Each new row is followed by its nearest point in the smallest flat space through zero that holds the last named rows.
(in the rows, 128 means zero)

j331, 3 rows:
[[ 71 140 155 121 121 134 160  91 127 122 177 145 141 137]
 [125 176 101 111 123 168 134 140  76 160 150 154 147 129]
 [ 85 139 125 147 107  95 184 123 107 163 132 126 149 124]]
New rows:
[138 115 121  99 112 111  81 180 145 150 146 153 144 144]	[148 131 118 123 133 140 111 139 124 128 121 129 124 127]
[117  97 137  92 156 109 131 151 127 123 135 135 134 127]	[127 122 134 128 129 125 126 124 136 121 129 126 125 129]
[133 102  78 162 148 129 157 116 188 113 132 114  96 147]	[131 105 139 137 130 108 125 124 152 114 115 115 119 127]
[129  92 138 109 115  93 135 143 151 106 140 131 107 106]	[126 106 142 136 130 109 128 120 152 113 120 117 120 128]
[132 138 106 134 161 147 129 113 102 140 131 106 142 126]	[132 141 117 124 127 139 127 135 113 138 130 134 132 127]
[124 146 125 153  99 187 163  97 127 157 101 137 141 184]	[114 146 122 125 122 136 142 127 108 143 141 138 139 129]

j875 (3 x 14):
[[ 96 100 150  96 104  74 128 105 117 169 165  63 147 146]
 [135 134  60 140 100 157 129 173 121 115 182  88 130 141]
 [158 147  69 105  79 118 124 111 168 106 144 148 102 164]]
New rows:
[144 122 134 138 112 140 164 103 134 155  78 115 101 127]	[130 129 140 124 132 121 127 115 134 128 114 143 124 127]
[106 131 122 105  95 168 114 139 106 155 145  75 143 116]	[114 118 118 131 121 129 130 148 110 140 161  84 142 130]
[ 99 114 149 130  91 107 152 126 148 148 118 122 101 125]	[122 122 140 114 121 106 127 110 132 139 129 122 129 135]
[120 139  88 141 136 131 135 141 114 121 158 155  97 121]	[139 137 101 137 123 147 128 144 131 114 135 133 123 130]
[126 141 106 108 158 123 144 129 102 134 128  91  75 171]	[127 126 116 123 117 124 128 130 128 130 143 114 129 135]

j615:
[[168 100 142 125 133 124  75 141 139 123 141 142 128 169]
 [196  83 111 106  85 110 140 150 119 115 122  99 126 109]
 [135 132 132 109 130 134 152  89  94 120 130 103 119 131]]
New rows:
[149 127 138 132 114 128 113 122 116 146  86 135 135 114]	[138 121 125 126 121 125 128 134 129 127 127 125 128 125]
[115 132 106 151 115 135 117 138 103 132 125 152 158 160]	[120 131 132 135 135 129 116 133 137 131 130 139 130 135]
[138 140 121 122 140 118 116  93 116 126  86 119 119 127]	[129 131 132 120 132 132 135 109 114 125 130 119 124 133]
[148 104  96 100 124 129 133 148  98 103 120 128 149 163]	[161 108 128 116 118 123 123 128 119 121 130 117 125 135]

j326:
[[123 143  82 115 150 152 164  87 116 152 118 158 124 137]
 [146 161  97 131  91 149 154 114 113 119 135 149 117 106]
 [146 126 102 151 157 147  81 127 145 142 127 136 171 173]]
New rows:
[131 111 156 166 116 160 115 117 125 142 154 106 146 100]	[137 129 135 137 116 126 112 141 132 119 133 122 134 127]
[165 134 144 124 139  99 116 104 129 126 107 113 146 158]	[128 120 130 133 141 127 111 132 135 132 127 124 140 142]
[137 123 126 156 144  94 162 147 163 130 134 119 112  92]	[121 124 144 122 121 118 136 133 125 123 128 121 116 116]
[155 123 149 154 115 122 137 160 110 139 137 133 162 134]	[139 130 133 140 116 128 108 141 133 119 134 123 137 129]
[153 152 100 151 113 155 109 101 131 163 118 133 142 137]	[149 147  91 142 126 153 118 116 129 133 131 147 147 143]
[107 106 115 137 165 124 133 132 111 159 164 109  99 111]	[112 116 135 115 147 120 140 121 127 137 121 125 120 130]

j410 (3 x 14):
[[138 120 148 142 124 124 102 136 120 138 131 155 109 135]
 [117 101 131  99 100 134 169 109 134 153 143 153 110  96]
 [159 120 128 145 142 148 171  93 106 143  85 162 128 115]]
New rows:
[163 149 136 130 164 157 159 147 104 160 106 119 165  94]	[145 135 117 139 146 141 157 107 117 125  96 129 143 125]
[108  90  94  97 148 120 123 120 106 111 150 148 153 156]	[121 129 124 120 125 127 131 130 133 126 134 119 131 126]
[145  95 159 111 121 148 141 117 158 153 166  98 112 157]	[116 118 132 113 112 124 130 131 136 135 147 132 118 119]
[111 123 138 147 145 160 163 103 119  99 124 151 107 115]	[139 122 126 130 131 137 153 110 120 136 112 143 128 118]

j151, 3 rows:
[[119 133 122 125 132 117 107 104 148 137 157 164 152 109]
 [ 92 133 119 101 128 114  91 157 145 141 129 135 107 102]
 [122 185 138 138 141 112 119 144  98 139 146 121 145 112]]
New rows:
[113 115 130 128 130 129 145 177 183 154 118 118 155 140]	[119 116 124 118 125 129 121 137 137 128 120 127 114 126]
[144 112 123 148 135 113 126 130 133 142 115 183 118 142]	[130 114 124 127 126 130 127 113 141 127 133 141 133 128]
[109 149 129 123 134 146 129 143 113 100 150 151 132 135]	[126 143 130 130 132 123 124 130 122 132 135 129 134 122]

j855 (3 x 14):
[[120  83 133 156 104 149 111 139 129 133 134 137 105 162]
 [ 65 141 113 113 114 127 170 132 111 129 143 135  95 159]
 [118  99 100 160 111  92 125 128 119 125  98 115 139 183]]
New rows:
[133 103 132 165 124 129 143 134  73 133 127 111 140 103]	[134 119 127 136 126 125 121 128 129 128 123 126 132 134]
[173 119 152 137 128 136 127 120 115 143 156 142 149  85]	[161 129 148 125 139 147 107 127 140 129 134 131 136  94]
[126 121 122 107 153 105 132  94 127 183 131 148 130 122]	[127 140 126 120 134 122 134 125 127 127 127 126 133 121]
[156 169 119 170 162 149 131 149 111 163 143 126 138 157]	[134 127 128 130 129 126 124 127 129 128 125 127 132 126]
[107 180 137  95 106 138 169 123 149 126 134  96 130 116]	[105 167 125  97 139 125 158 124 122 126 139 129 123 110]
[105 122 152  96 127  73 120 148 126 123 131 130 141 183]	[109 127 110 134 121 106 140 127 119 126 116 122 130 155]
